There are 11 hidden switches. A switch that is on adds its own fixed numbers to the row, and there is some noise. The rows also spread widely along 15 directions, which tell nothing about the answers.
(in the rows, 128 means zero)
Some rows, each with its switches (1 for on, 0 for off) after it:
[160 189 123  96  89  72  82 135 173 113 108 132 107 142 135 130 100 107
  83  40 158 146  40 149 165 119 107  90 136 155  80 110 154 110 106  90
 129]  0 0 1 0 1 1 0 1 0 0 0
[137 165  98 193 145 106 149 140 127 145  75 137 134 157  87  58 113 116
 123 124 126 144 133 124  85 102 141  79 137 162 126 128 163  82 109 175
 103]  1 0 1 0 1 0 1 1 1 0 1
[139 159 146 154 112  99  85 100 167 119 106 125 142 140 124 115 114 113
  97  64 151 119  97 105 115  80 154  99 125  91 142 116 137 140 136 119
 117]  1 0 1 1 0 0 1 0 0 0 0
[157 112 129 161 128 121 112 105 123 129  87 136 139 184  96  99 139 102
 119 123 114 124 175 126 103 106 101 154 119  84 175 165 138 143 128 139
 100]  0 1 1 0 1 0 0 1 0 0 0
[132 145 153 167 140 121 101 138 142 149 107 153 152 169  98  89 128 121
 141 119 120 103 186  66 149 123 140 131 101 161  90  73 119 111 150 144
 167]  1 1 0 1 1 0 0 1 0 0 0
[109 150 142 169 145 105 102 135 139 133  99 159 152 130  77  70 117 134
 167  76 136 119 115  81 172  94 164  80 121 145  77  49 138  70 171 152
 173]  1 1 1 1 1 1 1 0 0 1 0
[139 130  99 154 151 123 112 151 158  95 101 136 164 157 123 101 124 115
 157 121 118 114 129 110  99 119 115 102 146 106 133 135 188 117 135 174
 103]  0 0 0 1 0 0 1 1 0 0 0
[121 170  99 149 160 134 153 126 155 138 123 141 134 107  91 133 137 131
 125 147 146 185 116 147 101 119  80 112  98 230 161 146 157  97 130 137
 133]  0 0 0 1 0 1 0 1 1 0 0
[131 169 116 101 106  91  40 105 121  96 117 121 128 174 111 103 114 107
  93  22 164 140  88 147 170 144  93 119 141 144 116 116 127 135 109 109
 154]  0 1 1 0 1 1 1 1 0 1 1
[125 147 132 154  91 112 109 103 128 155  95  96 136 109 111 124 143 128
  75 135 128 123 135 109  72  97 117 142 127 179 174 135 101 121  90 149
 130]  0 0 1 0 0 0 0 1 0 0 0
[158 130 127 107 131 129 103 115 101 133 145 166 100 189  98 124 121 122
 138  98 127 163 154 173 181 168  90 167  98 154 138 146 133 112 117  85
 165]  0 0 1 0 1 0 0 1 0 0 0
[117 124 159 186  94 118 121  81  83 105 124 112 111 136 108  81 109  98
  97  81 173  72 172 121 124 125 174  99 128 118 126 132  79 110 111 124
 132]  1 0 1 1 0 0 1 1 0 1 0
[160 150  86 112 138  94 131 130 158 151  60 116 148 166  97  79 146 108
 106  84 105 118  84 108 126 108  89 135 150 150 130 131 141 187 132 149
 111]  0 0 0 1 1 0 1 0 0 1 0
[158 177  75 161 132  99 131 132 135  87 106 165 134 174  79  73  92 118
 114  78 152 145 124 167 113 115 138  79 124 107 115 162 163  96  84 146
  81]  1 0 1 1 1 1 0 0 0 0 1
[178 150  98 121 144 130 159 111 115 171 111  92 129 130 102 130 170 114
  80 142 121 200  93 137  99 121  55 107 101 152 222 198 124 150 124 129
 112]  0 1 1 1 0 0 1 1 1 0 1
[153 148 120 149 139 128 133 116 103 137 131 115 152 144 111  80 139 113
  94 107 132 120 140  87 120 120 168  94 124 118 143 139  78 187 133 149
 141]  0 0 1 1 1 0 1 1 0 0 1
[114 169 150 189 103  98 133 120 150  98 111 111 114 130 118 102  96  86
 120 101 183 128 117 113 106  89 117  27 122 123 101 113 174  51 123 139
  76]  1 0 1 1 0 1 1 1 0 0 0
[126 155 135 163 179 132 122 136 147  80 128 149 172 135 107 125 116 142
 136  67 161 139 130  96 177 115 139  92 125 157  97 103 126 126 191 148
 153]  1 1 0 0 1 0 0 1 1 0 0
[143 134 137 166 160 118 171 116 159 111 113 175 131 113  99  95 125 106
 123 137 131 108 110 125 145  84 131  98  98 147 123 127 126 117 186 117
 140]  1 0 1 0 1 0 0 1 0 0 1
[161 142 126 139 149 104 110 120 183 122 115 219 117 160 100  62 109  88
 150  92 126  98 100 151 152  96 163 122 100  95  98 115 174 143 169  86
 156]  1 0 1 0 1 1 1 1 0 0 0
[152 171 109 115 120 100 112 108 184 136 105 190 113 147  78  96 131  99
 122 125 133 134 117 165 117 116  76 163  79 174 143 148 152 124 118  88
 136]  0 0 0 1 1 1 0 1 1 0 0
[132  97 141 153 123 141 109  73 117 108 170 161  86 133 125  82 101  95
 116 110 152  84 133 173 130 130 195 132 121  97 152 154  98 164 130  74
 169]  1 0 1 0 0 0 0 1 0 0 0
[188 153 112 140 114 106 176 130 106 141 107 170 100 123  94  99 126 116
  95 130 127 117 133 172 129 136 123 120  88 166 126 170 115  75  97 107
 133]  1 0 1 0 0 0 1 1 0 0 1
[158 193  98  91 105  88  89 148 157 116  79 156 180 161  88  80 145 121
 104  83 119  77 140  82 140 110  83 151 112 169  85 100 102 140 112 159
 142]  1 0 1 0 0 0 1 1 0 0 1
[121 148 151 158 156 154  69 100 153 119 202 168 125 170 112 122 105 106
 139 111 175 177 170 127 128 126 144 103  68 109 155 120 159 138 148  87
 169]  1 1 1 1 0 1 0 1 0 0 0
[156 183 131 189 119  97 129 129 158 172  61 146 154 147  79  71 143 107
 102 119 129 115 170  76  79  74 151 102  91 141 122 113 133 102 123 157
 113]  1 1 1 1 0 1 1 1 1 0 0
[115 119 104 123 140 140 142 104  99  95 167 127 116 113  90  90 121 124
 140 104 154 146  93 150 154 128 122  90 144 130 149 148 106 156 142 131
 149]  0 0 1 0 1 0 0 1 0 1 0
[148 151 119 143 108 111  91 109 145 175 130 107 108 129 118  96 124 117
  84 113 132 165  69 128  88  93 157  86 132 111 167 131 144 152 101 126
 138]  1 0 1 0 1 1 0 1 0 0 0
[144 166 140 122 108 100  59 136 152 126  94 132 149 189 125 127 129  94
  89  95 128 108 174  87 136 144  55 156  92 191 101 100 132 101 118 123
 151]  0 0 1 0 1 0 0 1 1 1 1
[133 155 135 111 119 121  73 117 157 145 140 146 163 101 115 131 145 130
  90 117 127  96 139  88 123 130 128 169  81 198 130  98  85 159 129 117
 204]  0 0 0 1 1 1 0 0 0 1 0
[139 107 129 123 164 156 134 109 106  68 195 168 144 121 101 119 127 119
 167 111 158 130 126 147 188 145 102 103  91 104 157 156 118 133 182 114
 165]  1 0 1 1 1 0 1 1 0 0 0

New rows, each followed by its switches (1 for on, 0 for off):
[124 180 118 169 136 129 151 110 123 176 138 148 112 155  68  82 121 113
 116 137 156 171 173 129  95 114 129 110  87 197 151 127 131 121 102 125
 133]  1 0 1 1 0 0 1 1 0 0 0
[119 155 118 158 127 116  80 157 145  99 125 151 141 152 124 118  94 129
 159 105 145 136 144 129 110 145 127  99 131 153 108 105 196  49  99 149
 132]  0 0 0 1 0 0 1 1 0 0 0
[145 143 114 154 140 120  67 184 176  96 143 161 181 113 132 123 106 140
 148 124 126 120 116  90 108 115 148  79 117 116 103  91 189  76 131 173
 162]  1 1 1 0 1 0 0 1 0 0 0
[146 103 121 139 173 132 161 148 149  98 121 175 147  98 120 101 131 119
 167 130 115  83  91 127 170 115 129  99 121 146 106 120 147 103 201 134
 166]  1 0 1 0 0 0 1 1 0 0 0
[153 158 113 145 152 100 170 140 168 157  83 177 106 139 110  86 118  94
 118 119 123 111 105 149 133 114 130 126 118 221  90 114 161 123 144  99
 144]  0 0 1 0 0 0 1 1 0 0 0
[167 159 103 121 133 113 159 113 155 151 141 161 109 108  89  70 130  94
 115 122 136 132  71 145 126 104 133  85  90 119 137 152 125 161 140  98
 135]  1 0 1 1 1 1 1 0 1 0 0
[186 154  99 142 161 103  94 151 190 175  75 189 141 203 100  72 127 107
 129  91  99 137 117 120 121 110 144 136 107 129 120 111 201 145 138 115
 152]  1 1 1 1 0 0 1 1 0 1 0
[183 172  95 138 137  91 114 169 200 179  64 142 152 132 129 113 142 102
  75 130 104 115 100 107  75 109 100 124 103 202 115 119 188 127 110 145
 140]  1 1 0 0 0 1 1 1 0 1 0
[143 175 108 133  99 101  68 115 147 163  99 116 123 129 117 115 129 120
  76 104 127 148 101 136  70 131 117 127 112 172 163 135 143 100  69 126
 142]  0 0 0 1 0 1 1 0 1 1 1
[187 115 110 147 139 109 125 114 122 122  75 122 141 106 140 137 139 126
  61  68 120 101  66 168 131 132 141 126 130 156 166 182 122 120 133 117
 146]  1 0 1 1 0 1 1 0 1 1 0
[158 129  83 145 116 103 125 165 129  64  98 137 155 121 131  95 109 117
 112 100 137  50 122 144 122 157 127 105 153 159  82 150 129  88  89 165
 121]  1 1 0 1 0 0 0 1 0 0 0
[199 174 104 134  97  90 108 148 114 153  62 160 167 152  79 100 147 153
  88  75 104 125 154 110 112 110 163 144 109 110 132 143 113 110  85 162
 132]  0 0 1 0 1 1 1 1 0 1 0
[140 100 132 143 166 151 129 125 117 171 138  96 137 121 148 108 153 100
 108 147 113 110 119  92 127 140 124 112 120 179 152 124 107 175 171 131
 189]  1 1 1 0 0 0 1 1 1 0 0
[101 158 166 179 114 115  97 117 147 181 127 111 125 128 107  99 118 118
 143 135 134 160 127  64  93  83 154  73 115 128 136  65 151  90 135 142
 138]  0 0 1 1 1 0 1 0 0 0 0
[138 174 155 172 127  95  98 118 189 143  84 165 163 134 102 117 131 107
  90 107 141 103 151  82 106  78 118 138  76 186 134  94 146 108 147 128
 149]  1 0 1 1 1 0 1 1 0 1 0
[107 139 146 158 100 114  65  57 169 139 129 132  97 141 110 109 112  90
 100 112 153 137 126 152  52  94 127 149 111 101 210 145 162 145 100  88
 119]  0 0 0 1 0 0 1 0 0 1 0
[160 156  90 144 140  91 175 139 140 173  44 119 141 143  71  67 155 113
 110 122 105 137  91 112 116  81  78 111 140 179 137 134 142 137 131 170
 101]  1 1 1 0 1 0 1 1 0 0 0
[153 150 152  86  90 116   5  93 171 151 138 147 149 163 129  99 153  94
 108  90 119  88 130  83 118 112 138 171  88  72 156 107 100 196 133  91
 187]  0 0 1 1 0 1 1 1 1 0 0
[149 135 133 143 167 138 151 152 135 123 147 121 141 116 154 131 126 109
 116 114 141 121 120  98 144 141 142  80 124 164  99 120 129 155 169 129
 159]  0 1 0 0 0 0 1 1 0 0 0
[124 194  77 138 147 101 104 127 163  58 124 151 167 148  91  75 102 103
  91  56 181 121 104 136 126 103 116  87 135 164  97 132 131 172 121 150
 116]  1 1 1 0 1 1 0 1 0 0 1
[ 98 138 137 142  98 120 129  88  68 109 169 107  86 123  92  65 103  99
 131  84 185 128 121 146 160 148 141  74 141 138 119 126  76 126 107 108
 145]  0 1 1 1 1 0 1 1 0 0 0
[158 127 103 157 115 103  97 144  95 154  37 107 147 176  97 109 143 147
 113 100  93 137 140 139 120 129  93 145 152 169 144 138 152  49  87 180
 122]  1 1 1 0 0 1 0 1 0 0 0
[148 129 136 122 149 145 119  91 128 126 158 154 119 194  88 106 126 108
 143 105 135 150 168 127 159 123 102 144  94  68 153 147 121 185 156 103
 128]  1 0 0 0 1 0 0 0 0 0 0
[118 145 125 149 108 109  50  90 150 166  92 138 116 126  92 110 129 159
 118 100 117 167  72 160  98  92 154 149 138 153 193 116 153  87  99 121
 167]  1 0 0 1 0 1 0 1 0 0 0
[157 170 145 126 101 106 138 169 128 136 127 122 135 106 134 126 118 125
 124 121 127 121 119  72 146 127 127  51 105 130  64  88 121  54 128 145
 135]  0 0 1 0 0 0 1 0 0 0 1
[142 183  80 119 129 121 119 170 163 117 149 157 160 115 106  90 123 105
 125 147 147 112 144 112  85 133  94  93  85 190  96 124 156 113  99 161
 144]  1 0 1 0 0 1 1 1 1 0 0
[151 127 119 113  96 113 148 144 139 125 121 121 129  93 112 105 150  87
 130 169 126  80 117 109 121 138  32  97  85 168 124 141 130  64 124 140
 134]  1 0 1 1 0 0 1 1 1 1 0
[168 142 115 104 110 128 111 110  94 153 153 121 105 166 104 118 132 102
  94 109 140 143 159 149 133 182  68 148  81 155 159 170 109 137  85  97
 147]  1 0 0 1 1 0 1 0 1 1 0
[158 135 100 126 146 153 152 136  87 144 166 142 137 129  99 109 150 119
 123 175 124 138 186 129 111 175  96 133  77 173 163 169  97 133 103 136
 162]  0 1 0 1 0 0 1 1 0 0 1
[168 139 163 128 109 121  49 140 140 147 146 121 139 173 159 122 116 105
 103  84 123 105 159  65 141 147 165 115 108  77  93  94 110 155 130 110
 169]  0 1 1 0 1 0 0 0 1 0 0
[113 152 151 131 119 140  50  86  92 138 174 107  95 188 123 105 103 109
 100  46 180 163 149 135 169 164 147 113 122 149 121 109  96 153 114  84
 183]  1 1 1 0 0 1 0 1 1 0 0
[163 130 125  88 131 128  94 100 148 107 174 123 104 165 155 135 124  67
  92 113 146 136  99 157 129 155  58 126 100 109 167 177 149 196 132  73
 134]  0 0 0 0 1 0 1 1 0 0 1
[135 148 139 147 140 140  69 124 105  74 171 122 173 117 136 179 118 138
  91  67 181 155 162 121 133 157 117 116  96 153 163 147 120 110 129 135
 170]  0 1 1 0 1 0 1 1 1 1 0
[156 140 121 140 134 128 166 103 114 145 124 105  94 108 106 149 136 121
  89 128 140 187  96 159 129 144  70  97 100 173 180 178 122  87 120  99
 121]  0 1 0 1 0 0 0 0 1 1 1
[127 113 144 196 144 137 166 104  87  87 140 141 125 106 114 107 108 115
 111 103 170  92 161 145 136 136 171  88 112 155 132 152 102  88 142 124
 147]  1 0 1 1 0 0 1 1 0 1 0
[147 162 111 139 100  95  81 137 165 124 101 122 129 108 131 137 118 120
  83 112 138 131  75 153  95 130  89 112 118 194 144 141 165  69  86 131
 133]  1 0 0 1 1 1 0 1 1 0 0
[110 121 114 145 149 140 123 102  95 112 165 123 130 120 127  83 122  83
  93 124 161  80 148 148 119 155 130 130 117 215 135 146  90 185 124 126
 178]  1 0 1 0 1 1 1 1 0 0 0
[123 123 125 175 156 118 143 127 129 114 107 104 109 133 157 122  99 103
  87  87 152 113  89 152 144 140 137  90 167 228 102 123 148 113 139 121
 142]  1 0 1 0 0 0 0 1 0 0 0
[130 146 158 125 117  96  67 115 185 126 104 148 126 167 127  85 123  80
 139 105 122  88 104  85 145 103 106 117 118 102 103  79 150 132 162 107
 144]  0 0 0 1 1 0 1 1 0 0 1
[140 108 129 161 101  93 105 125 136  94  89 148 109 127 117  67 102 113
 147 107 114  78  69 146 136 102 154  79 161  75 107 117 152  55 127 140
 124]  1 0 1 0 1 0 0 1 0 0 1
[126 151 111 160 113 112 127 137 131  99 129 108 142  77 122 126 113 126
  97 119 163 118 107 135  86 123 120  82 135 171 139 142 137  89  94 162
 123]  1 1 0 0 0 0 1 1 0 0 0
[160 140 133 118 133 127  71 115 140 169 116 120 134 170 139 136 148 119
  75 106 107 133 136 104 131 150 115 166 108 182 154 123 109 167 123 100
 185]  0 0 0 1 0 0 0 1 0 1 1
[149  95 117 125 143 115 122 144 117 109  93 127 113 181 137 103 114  96
 153  96 104 106  99 157 182 157  84 115 155 137  88 128 169  90 148 126
 126]  0 0 1 0 1 1 0 0 0 0 0
[ 80 165 115 161 157 122 105 108 134  81 156 151 123 154 103  64  86  85
 138  72 195 118 139 146 141 144 148  96 137 193  83 101 140 157 131 118
 152]  0 1 0 1 1 1 1 1 0 0 0
[146 144 116 180 114  94 150 115 106 143  78 117 104 151  96  65 119  88
  94 115 136 124 114 142 106 116 117  72 127 150 131 146 145  79 100 142
 101]  1 0 1 1 1 1 1 1 0 1 1
[119 168 114 136 125 120  91  98 165  68 160 132 146 127 110 112 112  98
  95  80 187 128 120 124 102 109 120  95 116 114 145 149 130 181 122 124
 118]  0 0 0 1 1 1 0 1 0 1 0
[127 130 151 187 122 111 121 102 163 137 108 123 122  83 138 129 125  91
  81 156 141 101 110 134  59  90 122 113 102 168 174 143 156 108 131 127
 130]  1 0 0 0 1 1 1 1 0 0 0
[120 120 138 174 124 123 131  86 122  93 149 136 110 110 125  99 103  82
  92 121 172  86 136 161  98 119 137 114 113 149 154 159 120 141 123 110
 132]  1 0 1 0 1 0 1 1 0 0 0
[143 188 105 140 110  98 114 108 150 153  73 156 156 129  63 101 147 141
  80  93 134 134 148 119  81  80 129 171 105 183 165 134 109 144  97 142
 134]  0 0 1 0 0 0 1 1 0 1 0
[128 123 122 173 112 123 166 124  57  69 123 129 126 129 100 109 104 106
 107 107 163  83 203 158 132 165 113 111 115 176  99 165  95  62  89 149
 111]  0 0 1 0 1 1 0 0 0 1 0
[144 134 136 166  99 113 150  92  68 151 106 116 101  85 100 120 129 132
  67 100 148 124 135 168 109 135 161 126 114 182 160 162  76  86  86 115
 151]  0 1 1 0 0 1 1 0 0 1 0
[175 141  95 145 109  83 162 125 139 102  59 150 110 169  98  65 125  51
  96 111 137  55 147 169 113 144  50 132 104 162 103 188 153 104  94 122
  75]  1 0 0 1 1 1 1 1 1 1 0
[170 124 101 158 140 109 145  95 107 142 101  72 125  93 145 128 141 105
  27 102 136 145  40 172  91 120 120  85 139 163 209 202 116 162 110 126
 118]  1 1 1 1 1 1 1 0 0 0 1
[113 125 105 181 116 100 135 130 142  84  99 126 111 130 119  93  93  90
 129 137 149 105 111 168  83 122  96  89 149 168 131 149 186  57  90 148
  85]  0 0 1 1 1 0 0 1 0 0 0
[181 169 121 147  99  99  60 143 182 155 102 133 149 146 139 119 122 127
  82 101 117 126 107 100  63 103 168 112 119  88 154 130 168 131  82 139
 127]  1 0 0 1 0 0 1 1 0 0 0
[151 195  96 129 150 121 115 165 136  97 166 200 145 142  96 101  92 136
 142  73 167 152 145 139 156 153 164 100  98 176  73 113 143 110 117 120
 170]  0 0 1 0 1 0 1 1 1 0 0
[154 205 122 147 128 110 133 151 148 166 116 142 136 156  95  85 116 126
 109  85 143 147 140  77 143 114 166  70 101 164  61  84 114 116 120 133
 140]  1 0 1 1 0 1 0 0 1 0 0
